The rows of a group lie close to one hidden flat surface of 10 dimensions, which passes through zero. Surfaces can cross.
Known rows, each followed by its group:
[ 10  -6   6  13 -12 -15 -17  -5  -6  10  14  19  -2 -16 -13  -8  -6   7]
G
[  8  13 -18 -11  -7   7 -13 -29  -2  18 -16   1   4  22   7 -18  -5  18]
J
[-10 -12  25   2  -8  16 -11   5  14  -6  14   8   5 -15  -5  11  14   3]
A
[  4  -4  11   4  -8   6   2   3 -10   7  12   0  -8  -7  21  -8   9  18]
Y
[ 19   1 -16   8  -9  -8  -1   2 -11  15  -2  -6  -1   1   7  -1  -9  -3]
J
[  2 -13 -14  -9   4   0  -1 -24  13   3  -7 -12  -4   3  20   0   4 -17]
E
[-18  -3 -12  16  14   3   1   8  -4   6  -7 -10   1   6   9 -10  12 -12]
B
[  4   0 -14  -7   7  -1  -7  -2  -6   7  -3  11   2   4  -4   3 -15   9]
G
[ 12   2  17 -12  -7   1  -9  17 -26  -3  -7  19   6   3   8  -1 -13  26]
E
[ -7   1  -1  22 -20  -6  -4  20  -6  10  17 -12 -14  -7  13  18   7  12]
A
[ -7   4  -5   1   8  -4  -4  -4  -5   1  -8  -3  -1  11  10 -15   0   2]
Y
[  1 -19 -35   0 -26  -3   7  -8   3  -9   1  -2   2 -14 -11  -5   4 -19]
G
[  4   1   9  10 -25  11   4 -10  11 -12   0   9  -8 -21  -9  19   5  12]
B
[  6  -1   2   9   7 -14   9   8  -7   7  -9 -20   6   9  11  -8  11 -32]
H
[-11   3  -2   0  -4   0 -12   0   0   0   1   2 -10   4  10   8  -4  23]
E
[ 11  -4 -11 -13  -5   0   6   0  12  -5  10 -10   3   1  -6   4 -11 -11]
K
[  0  -5   1  -6  -6  -2  -4   6   4  -9  11 -14  -3  -6  -4   6  -2   9]
K
[ 21   3   3  -9   2  -1  -3   0 -25   5 -14  13   2  -2   5  -2 -15  23]
K
[ 10  13   5  -7 -13  -7  16 -17   5  -6   8  13  -1   1 -14  -5  -5  -7]
A
[-13   5   6  10   4 -12  -9  -5   6 -15  -2  20  -2  -2 -17 -16 -11  -1]
J
[  8  -4  27 -13 -13 -18 -10   3  -3 -11  13   1   3 -13 -19  -1  -3   9]
Y
[ -2  -6  -2   2   6   9 -11 -11   3   2 -18  17   4   4  12  -4  -2  -3]
E
[-17   5 -18  20  21  -9  -9 -10  -3   6 -19   4  -8   4   3  -6  -1   0]
A
[-10  -6 -10   1  -2   9   5   1  15  -3   4 -13   0   2   2   6   8 -14]
K
[  0   9   5 -12  -2  -7 -18  -5   1   3   1   5   4  17   3 -10 -13  12]
K
[ -5  -5  -5   4  14   5   7  -1 -15   5 -22  -1   5  -8  -7   4  17  -4]
A
[ -9  -1   9 -12  -1 -14  -5   1 -25   3 -11  -1   5   5  -3  -9  16   8]
Y
[-14   2  -8 -11  -4  12  -6 -10  24 -24 -10 -11   3  13  -4  -7  -5   0]
E
[-15   1 -16  21  24  -6 -12  16   2  11   5  -7  -4   9   4  -7  -8  -6]
K
[ -4  -3  -6   3  -6  -5 -25 -12   5  26  16   7   0   3   0   4   2   5]
B
[  6   1   7 -15   1   7   2  -4 -25  27   3  10  11  -5 -11  10  20  18]
K
[  4  -8  17 -17  -1   1   4 -11   1  -2   3   4   5  -4   3   1  10  -5]
J
[  1   9  23   6   2   4 -17  -5  17  10  14  17  -6   5   7  17 -13  10]
H
[ -4  -7   5   3   7  10 -21  -6   9  16   3   8  -1   6  22   6  -4   9]
H
[  6  -9 -11   0  16   7  -2 -19 -10  16 -26   5   1   3  25  -7   6  -3]
K
[  6  -6  17  -4  -4 -11   4  10 -15 -17 -11   8   0  -2  13  -9  -3  -4]
E
[ 11  -3   4 -11  -2   7   3   9   2   2   8 -10   2   4  11   8  -5   0]
H
[ -6  -2  13  14   8 -14 -19   0   2   6  14   3  -8 -11  -5  -8  -3  11]
G
[ -9   0  13 -10  17  -9   1   6   2  -7   8   6   0   2  -5   1  -3  -7]
B
[  4  13  -4  13  16   1   9  12 -10  11   2   8  -1   7   0  -3  -8  -2]
H
[ 11   2  -4 -15  -1   2   9  -1   4  -3  -1 -12   2   7   5   1  -5  -6]
H
[  7  13   1   2 -11   0   3  -9  -9  11  -5  16   1   3  -9   8   0   8]
A
[  5  -5   1   5  -8   8  11  16  -2 -10   3   0  -3 -15  -6  12   1   3]
K
[ 13   7   1   0  -3  -3  12   4  16 -18  15  -8  -5  -4 -11  -3 -18  -5]
Y
[ -1   8 -11  20   3   6 -11   3   9   7  -1  11  -8   4   9  12 -18   7]
B
[  1  11 -22  19  15 -26  11 -12  12  11  18  -7 -14  -7 -22  -1  -7 -24]
E
[  4   8  -1  -2  15 -10   9  -7  -1   8   1   8   1  10  -2  -3  -4 -17]
B
[ 18  -2   3 -16   5  -1  -2  -9  -5  21  10  20   6   0  -4  14  -8  -2]
B
[  4 -15  19 -30 -18 -19  -1 -23  -4 -13   9  -8   3  -9  -4 -21  17  -1]
H
[  3  -3 -11  10  10   3  10  10 -14  -2 -13   6   7   1   2 -17  -1 -13]
J
[-18   8  13  14  10 -14 -11   4  16  -2  15   2 -15  -2  -5  18  -4   2]
J
[-18  17  -1  11   5   0 -11   1  11  16  19  -9  -4   9 -15  -1   5  11]
E
[ -3  -4   4   2  18  20  -8   5  -1   9 -13  13  15   9   5  -6   2  -6]
A
[ 11 -26   3  -9   3  10 -10 -27   5  25   0   6   2 -16  17  15  18  -8]
K
[-17   8 -25  13  25  -4  20 -10   0  -8 -19 -15  -9  -3 -13  -8  11 -11]
K
[  3   1  -9  -2   8  11   9  -5   0   2 -11   6   1   5   6   2   0  -3]
H
[  4   8   6   9   5   5   1  28  -5   1  15   8  -2   0  -2  10 -16  12]
H
[  1  -4  15 -21 -19   5 -11 -34  22 -12   4  18   0 -12 -17  10   0  13]
A
[ 23  -2  34 -17  -4   7  16  -7   5   2  -9  15   9   8  22  27   3 -28]
H
[  4   7  -3 -14  17   7   6 -25   1   4  -8  13  -5 -10 -14  15  -3  15]
G
[ -6   5  -4   9   8  -3  18   8 -12  -7  -5  -8  -5  -9 -13  -1  12   1]
K
[  2   7 -16  -9  19   1   8 -15   1  -2  -8   1  -6  -5 -13   4  -8   9]
G
[ -8  15  -2  36   7  -4   9  11   3  13  16  -7  -8 -10 -20   1  10  -4]
H
[ -8   9  -5   3  -9   2  12  -2   9   0   8 -10  -6  10   4   4   9  -8]
Y
[  0 -14  -3   2  18   5  -9   4  -6 -12 -15  -3  -1 -10  10 -17  -7   8]
Y
[ -2  20  -8   7   5 -13  16  -5   1  11   1 -17  -9  10  -3   5   6 -10]
J
[ 20  16  21 -19   2  12   8  15 -11   2  -5  -1  10  18   7  10 -12  12]
G
[ 12  -3  13  -1  -3  -3  -2 -13   0   5   2   1  -1 -10   2  -6   4   3]
G
[ -6   2  15 -14  -9   4  14 -28  16  -9  -7  -1   0   1  -4   6  22 -12]
G
[ 14  -6  18   4  17   2  16   8 -10  10   8  11  12  -2   4 -18   9 -27]
A
[-19   6  24  17  -3 -13  -1  13   1 -18  12   0   0  -5 -19 -24  11  -2]
J
[  1  -6 -13 -35  -7   5 -13 -27  10 -11   2  -1  -2   5   0 -13 -12  26]
H
[  6  -2   0  14   6  10   1 -18  -5   6 -29  11   0   0  19  -8   7  -7]
B
[ 11  -1   3 -14 -13  -6  19 -26   5  -5  -4   0  -1  -9 -10   9  12 -17]
J
[ -3  -9  -8  10   0   7  -5  39  -3  -6  14 -15  -6 -10   8  12 -10  15]
A
[  5   5  -1  -9  15 -14  11  -7 -14   1 -17  -6   7   6  -8 -15   4 -16]
A
[-23  -2  -3  15   1 -16 -15  -5  19 -29  -7   8 -16  -3   2  -4 -14   1]
E
[ -6 -12  11  -5  -7   7 -15  16  -3 -21 -14   2   1   4  23  -4  -7  10]
E
[ -3   2 -19  11  13  -6   5 -27  -3  12 -17  19   0  -1  -5 -14   6 -17]
G
[ 10  -2  12  23 -18   4  -1  -8  12  -7  -5 -15  -2  -3  16 -24   7  -9]
G
[ -2 -11 -12   8 -18  25  -8   6   6  14   5   1  -6  -3  27  27   6  14]
A
[ 18  -4 -11  -4   8   4  23  14 -16  24  12   2   7  -2  -1  16   3 -19]
B
[ 8 -6  0 -6  5  3  8  6 -8  6  0 -6  4  0  8  1  3 -9]
B
[ 10   9   5  10 -11  -2   2  -3   6 -10  -9  -5  -6   1   8  -6  -9   1]
B
[ 13   7  -3   9 -24   1   2   7 -14  -4   4  12   4 -12 -24  -9  -6  17]
J
[ 12   1 -22  -6  22   5  11   2 -14  -7 -25  -2   5   5   0 -15 -16   0]
Y
[  1   9  -4   9   5 -18  10  18 -13  -1   3  -3   3   8  -9 -16  -3 -16]
G
[  9  -6   1   4  -1   4  -2  14   8  -8  10  -1   8  -9 -17   0  -8  -8]
E
[-13 -10   3 -13  -3   6 -15  -9  20 -15  -1  -5  -1   3  10   0  -2   4]
J
[ -7  -8 -10   4  11   1  13  15   5  -8  -2 -20  -3   1  14   8   4 -21]
J
[ -1  11  14  -4  -7 -12  16  14 -15 -20  -3  -1  -2  -1  -7  -7   2   4]
E
[ 10  -2 -13 -42  20   0  10  12 -10  -9  -2  -8  11  16  -3  -3 -20  -1]
B
[  9  12   2  20   6   4  12 -17  18   1  14   9 -15   0  11 -17 -12  -5]
Y
[  8 -14  -4 -22  -6   9  14 -11  -2  -5 -18   0  14 -12 -15  19  18 -18]
Y
[ 12   3  21   2  -9 -14  11   3 -17  24  18   0   4   4   8  -4  18 -13]
Y
[-19  -2  -4 -19   2 -10 -16 -18   3 -18 -22  -5   0   7  -6 -13   2  11]
Y

New rows. What belongs after each?
[ -2   0   6   3  -1  -1   2   2  -2  11   6 -18   0   5  12  -2  15  -4]
J
[-19  16   6  33  -7 -11  -5  -9   8   8  10  18 -13   3  -1  -3   7  -2]
A
[ 18  -2  -3  -6 -11   3  -2 -12  -4  18   2   7  -2  -7   3  20  -1   9]
J
[ -1 -14  -5  -2 -16  -8   7  -6  -6   4   4   5   8  -4  -1  -4  17 -25]
G
[-19   1 -14   2  22  13   0 -22   3   4  -6  20  -6   4   6 -19   3  12]
H
[  2  -2  -1 -22 -15 -22   8  -7  -6  -5  10  12   7   0 -23  -2   3 -17]
G
[ 19  -8  -6  -7 -14  12   2   3  -5   4   4  13   0 -18  -5  27  -8  13]
J
[  0  -1  -9   0   6  -6  11  -3   8 -16  -9  -8   1   3  -1 -11  -5 -22]
E
[ -8   4  -4   1  -9   3   4   7   6  -8   4 -19  -3   3   0  -3   4   4]
J
[ 19   2   7  -1   4   1   4  19  -6  -2   3   4   0   0   8   6 -19   2]
B
[  1 -21 -18  11   6 -10 -10 -12  12   3  14  -6 -22 -19  28   1 -10   1]
A
[ -6 -10 -30  -5   4  18   5   7  -3  -3   2 -18  -2  -3   6  -6   2  14]
H
[ 26   4  -1  -7   3  19   2  23  -5  12  13  -2  25   3 -27  -4 -14  -1]
E
[  4  -7 -14   6  20  14   3 -11   7  -6 -20   7   1  -6   1  -3  -7  -9]
Y
[ 10  18  -5  -3  10   8  39  32  -8 -20  -7 -33   1  11  -2  -4  -6  -8]
G
[ 4  1  4 -4 11  1  6  8 -8 -2 -1 12  4  0 -6 -2 -7  0]
J
[ 23  -3   9   4 -10  17   8   1  -5   4  -4  -3   2  -8   9   1   1   6]
G
[  2   2  -2   6 -15   5   6 -13   7  -6  -7   5   0  -3  -3  -5   5  -6]
G
[  8  -5  13 -20 -11 -11   7  -9  -6  16   6 -18   8  14  20  -2  22 -21]
Y
[  0  -1 -22   1  -4   7   6  13  -6  -4  -7 -17  -6  -2   5  14  -3  10]
A
[ 6 -3 -5 -4  4  9 15 20  1 -5  7 -9 -1 -2  6 16 -5 -6]
B
[ -1  -8  14  -4  -3  -3  -1  -9   2   1  -7  -1   3   2  15   2  13 -16]
H
[ 14 -11 -10 -18  -4 -11 -10 -33  -7  19  -6  26   8   1  -2  -6  -1 -11]
G
[-28   8  18  13  21  10 -11   6   9   7  -8  -3  -2  20  25   5  12  -2]
G
[ 20  -3   8   8 -11   8  -8  -2 -19   7 -18  10   4  -9  10 -10  -2  19]
B
[  3  -1   6  13   7   6 -18 -13   3   5  -1  25  -7 -11   3  -5 -12  19]
Y
[ -1   1   4   1  -1   2   8  20  -8  -1   6 -10   2   0  -2   1   4   2]
E
[-16  -8 -17  14   4 -10  -7  19  -2  -5  15  -3  -7 -11 -11   2  -3   1]
G
[ -1   2   3  -7  -3   6   6 -15   1   7 -14  -4   8  13  11  -4  16 -14]
A
[  0  -8 -20   8  15  10 -14  35 -21  10   1   1   2   3  15  -5 -18  22]
H
[ -2   5  -6  -7   8 -11   2  -6 -11 -11 -11 -11  -9  -5  -8  -6  -2  20]
K
[  2   4   9 -17 -18 -32   3   0  -4 -25   6 -16   1  -2 -25 -19  -2  -4]
H
[ -4   3 -18  -2  13   5   3   5   5   6  -5 -19  -4  15  17  10  -4  -2]
J
[  3  -4 -14   6  23  17   6 -16   1   8 -16  -1  -7 -11   7   5   4   8]
G
[  8 -11   4  -4 -21  12 -12 -16  -3  -7 -22  -4   3  -8  11 -10   8  19]
B
[-11   7  -9  -1   0 -20  -7 -27  10  -2   2 -17  -5   5 -13 -28   5  -1]
H
[ -1 -13   9 -18 -12  -1 -12   3  17 -25   5  -8   5 -14 -21  16  -5   5]
Y
[ 12 -11   5 -15   0  15  12 -12   1 -16 -28  -6   3  -1  23  -2   3  -6]
B
[-19 -11 -15  -4  16  19  11  18   4 -15  -4 -15  -3   9  26  -7   5  -2]
H
[ -5  -7  -6   7   6   1  11  -9   6  -2   1  -6  -5 -17 -11   9  14  -9]
K
[ -4   1  -3 -12  13  12   1 -12  10  -5 -12   9   0  18  22   0 -10  -3]
H
[-11   6   7  16  -4   3   6  12  -4 -17 -16   2  -5   7  14 -10   2   2]
K
[-23   8   8   9 -11 -13  -3  -9  12 -12   6  15  -4  -3 -24   2   9  -5]
G
[-19  -4 -12 -15   7  -6 -13  13  -7   0   9 -12   7   8 -14 -12   0  11]
B
[  2 -13  -5   8 -16   7   5  14   3 -10   6  -4  -1 -20  -2  14   4  -2]
J
[ 10 -12 -15   3 -13  15   7  22   3  11  19 -23  -5  12  44   6  -3  -8]
A
[  5  -1 -13  12   0   9   4  10   4  -7   4  13   0 -17 -22  14 -13   3]
E
[ 15   0   8 -14  -4  -5   5 -12  -4   0   1   4   3  -2  -3  -5  -2   1]
Y
[  7   9  14 -10  -2 -17  13  14 -12 -20 -10   9   6   6 -10  -2 -11 -15]
H
[ -6  13 -19  11   0   8  34  -2  -4   0  -3  -1  -7 -10 -22  15  18  -5]
E
[ -8   5 -14  15 -12 -15 -20   7  12   1  15 -33  -5  -2 -16  -6  -4   9]
H
[  3  -2  16  14  10 -35   3 -13  -4  18  14   0  -9  -9   2 -12  11 -28]
E
[ -1   9   8  19  15  -1   4   3   1  -1  10  33  -2  -9 -22 -10 -11  -4]
A
[ -2   5   1 -14  -2   7  14  -4   8 -23  -6  -1   6  -3 -23   1   0  -3]
A
[  2   0 -22 -11 -24  22   2 -19   5 -13 -18  -1   7   3  -7 -17   1  15]
J
[-10   2  -4   2  -8  -3  10 -23  12  -8  -9  -3  -3   0  -5  -6  15 -13]
J
[ -7 -10  11  -1  -5 -23 -14  -9 -10  -2   2   1   2  -6  -5 -23   9   0]
H
[  8   9  -9  10   2 -34  13   1  -3 -19  17 -13 -12 -21 -37 -27 -14  -2]
G
[  1 -14  11   7  -2  10   0  -4  12 -15   0   9  -1 -28 -15  12   5   1]
Y
[  5  -7 -30  -7  13   2  -3  -8  -3   4  -8  -3  -3  -2   2  -2 -12   5]
G
[ -1   3 -19  -7  11   1   2 -32   2   4 -17   9  -4  -7 -14   6   0   8]
K
[ -4 -10   5  -3   9   4  -7  15   2  -2   3 -15   6   4  12  -6   1  -4]
A
[ 17   1   7 -13   3 -15   3 -19  -7   0   1  16   1  -9 -16  -8  -9  -2]
A
[  3   8  -7 -11  -2  18   1 -23   2  34   7  -2   4   4  -6  14  15  13]
E
[ -3  -3  13  -1  -7   2   0  15  11 -19  21   4  -2 -15 -19   5  -6   8]
A
[  8  -5 -18   7 -10  13 -10   8  -7   9 -11  14   8  11  14   0 -12   1]
G
[-10  -9 -19  -5  -3  -8   1  -5   2  -3   0   0   0  -1  -5   0   3 -11]
G
[  6  -6 -22  -2   1   8  12  -1  -5   7  -3  -8  -7  -5  11  16   1  -1]
E
[-28   4  21   9  -5   4  -1   8   3 -15  -7  -5  -1   7   5  -9  23   4]
E
[ 21   5  -7  -2 -16  18  11   3 -15 -18 -26   7   2 -12  -9   2 -11  25]
B
[-12   3   5   4   6   3  15  13 -23 -11 -27   1  -1  11  23 -10  11   0]
E
[ -1   4  -4   6   2 -18  -6 -15  13   8   2  -4 -12   2   6  14  -5 -13]
J
[ -3   8  -3  14  11  16  18  10  -2  11  26   2  -9 -13 -12   0   6  14]
H
[  7   3  24   8  -7 -22  -1  -2  11 -11  11   7   0   5   4 -19  -8 -25]
K
[  4  -7  -1  -7  -2  13   9   1   2 -12 -11  -6   0  -3  12   6   3  -3]
B
[-23   4 -19  13   6  13  13  -1   3 -11 -22  -9  -4  -3  -8   9  16  -4]
A
[ 19  11  17 -14 -20 -10   0  -7  11  -3  18  -5   0  -5 -18  13 -11   6]
H
[  6  -7 -13 -12  -4   7  19   2 -12  -8  -8  -5   4  -7  -4  -1   7  -4]
H
[  6   9  16  -1   2  -5   9   4   3  -4   4   2   1   5   2   6  -2 -12]
H
[-16  -9 -12  -1  14  12 -20  16   4   7   8   4   0   4   7  14  -8  13]
B
[-12   2  -1   9   7  -4  -3  10   5 -11  -4  -7  -1   7   5 -11  -1  -7]
E
[ 15 -11  -8  -2 -14  -8  18  -5  -3  -9   7 -10  -1 -21 -12  -9   8 -12]
G
[  2   3  -1   9 -17  -9 -15  -6   9   2  -3  -5   2  -5 -14  15  -2   0]
H
[  0   6  -7 -14  18 -12  20  -6   9  -5  -4 -15  -6  11   5  13  -3 -24]
J
[  3  -6  -2 -10  -1  -8   2 -14   3   0   0  -3   0  -3  -1  -4   5  -7]
G
[  7  19   6  29 -10   5   2  -1   4 -11  -1  11  -8 -14 -20  -9 -13  19]
G
[  9  -4  10  12  -6  -5  -4 -14  -7  18 -15  15   6  -8  -3  10  14 -15]
H
[ -5 -11   7  -8   0  16 -19   0  12  -5  -9  -3  12  11  14  -8  -1   1]
E
[ 11  -1 -16 -14   1  -8   5 -12   0  -2  -5  -7  -4   4   7   1 -11  -4]
E
[ 16  -6  24   0   3  -2  -1  10 -16  -3  -4   6   4  -9  11  -6  -1   3]
B
[ -3 -10  24  -4   4   0   0   0  -3   4  13   5   0  -5  13  -8  13   0]
H
[  7  -2  16   1  -7  -9  21  17 -22 -20  -8   8  -3 -12   0  -1   5  -4]
E
[ -8   9  -2   4  -1  -6  -6   5  14  -9  10  -2  -8   5  -7   5 -14   4]
B
[ -4 -18   6   3 -12  -4 -18  -7   4   9   4 -12   1 -10   8   0  16   2]
H
[  9  -6   0   6  -2 -10  -1   1 -20   9 -18   9  10  -6  -4  -2   6 -12]
H
[  0  13   2   5  13 -18   3  22  -9  -9   6  -4   0  10 -11 -18 -18  -4]
J
[ 17 -16  -4   5 -27 -18 -15  16  -9   3  17  -6   7  -3   7 -22 -11  -9]
G
[  5   4  -1  -6  14  -9  -7  -1 -15  24  10   5   5  -1 -14  -1   0   8]
K
[ -7   3   5  13 -14 -23  -6  -4   8  -3  10 -18  -3  -9 -22  -7  13  -7]
H
[ -9   8   0  -4  33   6  -7  -2  -2  12 -14   0  -1  18  16   2  -4   6]
G
[ 30  -6   8  -2 -15  -6  -8   9 -22  17 -10  17  14  -9  -5  21  -9  -2]
H
[-18   1  20  20   5  -4 -17  -2   0  -1 -11  37  -2  -1   2   5   1   0]
H
[ -9  -8  24  -5 -15  -2  -9 -14  11  -3   4  -3   0   1  14  -3  20  -4]
K
[ 21   9  -5   0   6 -11  -4  -5 -12  17 -17   8   9  13   2  -1 -14 -12]
H
[-17   7   3  26  -3  -5  -6  15   5  -3  13   3 -10  -3  -6   3   1   7]
A
[ 2  3 -9  5 -6 14  0  2 12  4  8  4 -4 -1  2 16 -7  5]
Y
[-19  -2  -3   4  16   9   5   7  -4  -6  20   6 -10  -7  -1 -20   6  22]
H
[  0  -7   4 -32 -12 -11 -13 -15   3  -3  -9  -7  12   7  -8   7   5  -3]
Y
[ 26  26  -3  13  12  -5  30   8 -14 -12 -22  12  -2   6  -5  -8 -26  -8]
B
[ 14 -14   5  -3  -8 -18 -13 -12   1   4  10 -13  -1  -6  12 -23  -2  -6]
G
[ 0 -3 -3  2  1  6  5 -2 -2  5  0 -7 -5  4 21 -8  8  2]
Y
[  7  -8   3   7   5   6  -5  10  12 -15   2   8   4 -22 -26  14 -14  -2]
Y
[ -7  -9  -6   5  -7  13  -5   7   4  -9 -21   6   2  -3  10  23   1  -3]
H
[ -4  -7  -1   7  -7   2  -4   4  -4  -9  -5  -3   7   1   3 -31   6  -3]
J
[-13  17  10  17   5  17  12  17  -8   4  -1   9  10   2 -25  -4  16   3]
E
[-14  -7   7 -15  -9  -8  13 -14  -1  -9  -8 -19   1   3   3  -7  32 -15]
Y
[ -2   0  -5 -14  -8   5   1  -9   7  -5  -8   0   3  11   4   2   0  -6]
G
[-26  -3   1   2   3 -10  -5   2   3 -10 -11 -16   2   5  -3  -3  18 -11]
Y
[-23  11   6  23  -3 -13 -13  25   7  15  23 -12  -4  18   6   4   5  -9]
Y
[  9   7 -13  -9  -4  -9   9 -12  -8  -1  -5   8  -9  -1  -4   9  -9  10]
E
[-11   7  17  -5   9 -10 -14   1   8  -3   6  -8  -3  13   7  -5  -4   6]
G
[  3   2  15   8 -19  12  -3  26  -9 -10  -2  10   2   2  12   5  -7  17]
K
[ 22  35   9   2  19 -15   3  -1  10  22  20  -8  -2  27  -4  -9 -30  -7]
H
[-27  -7   2  20  38  -4 -21  -4   9   8 -13  -2   2  16  22 -28   7 -21]
A
[-10  -7 -26  -8   6  38  14  -1  26 -15 -11 -12   6  18  18   0  -1 -17]
A
[  2   1  -7   6 -10  10   1   9  -3  -4  -4  14   0 -10 -14  20  -7  13]
H
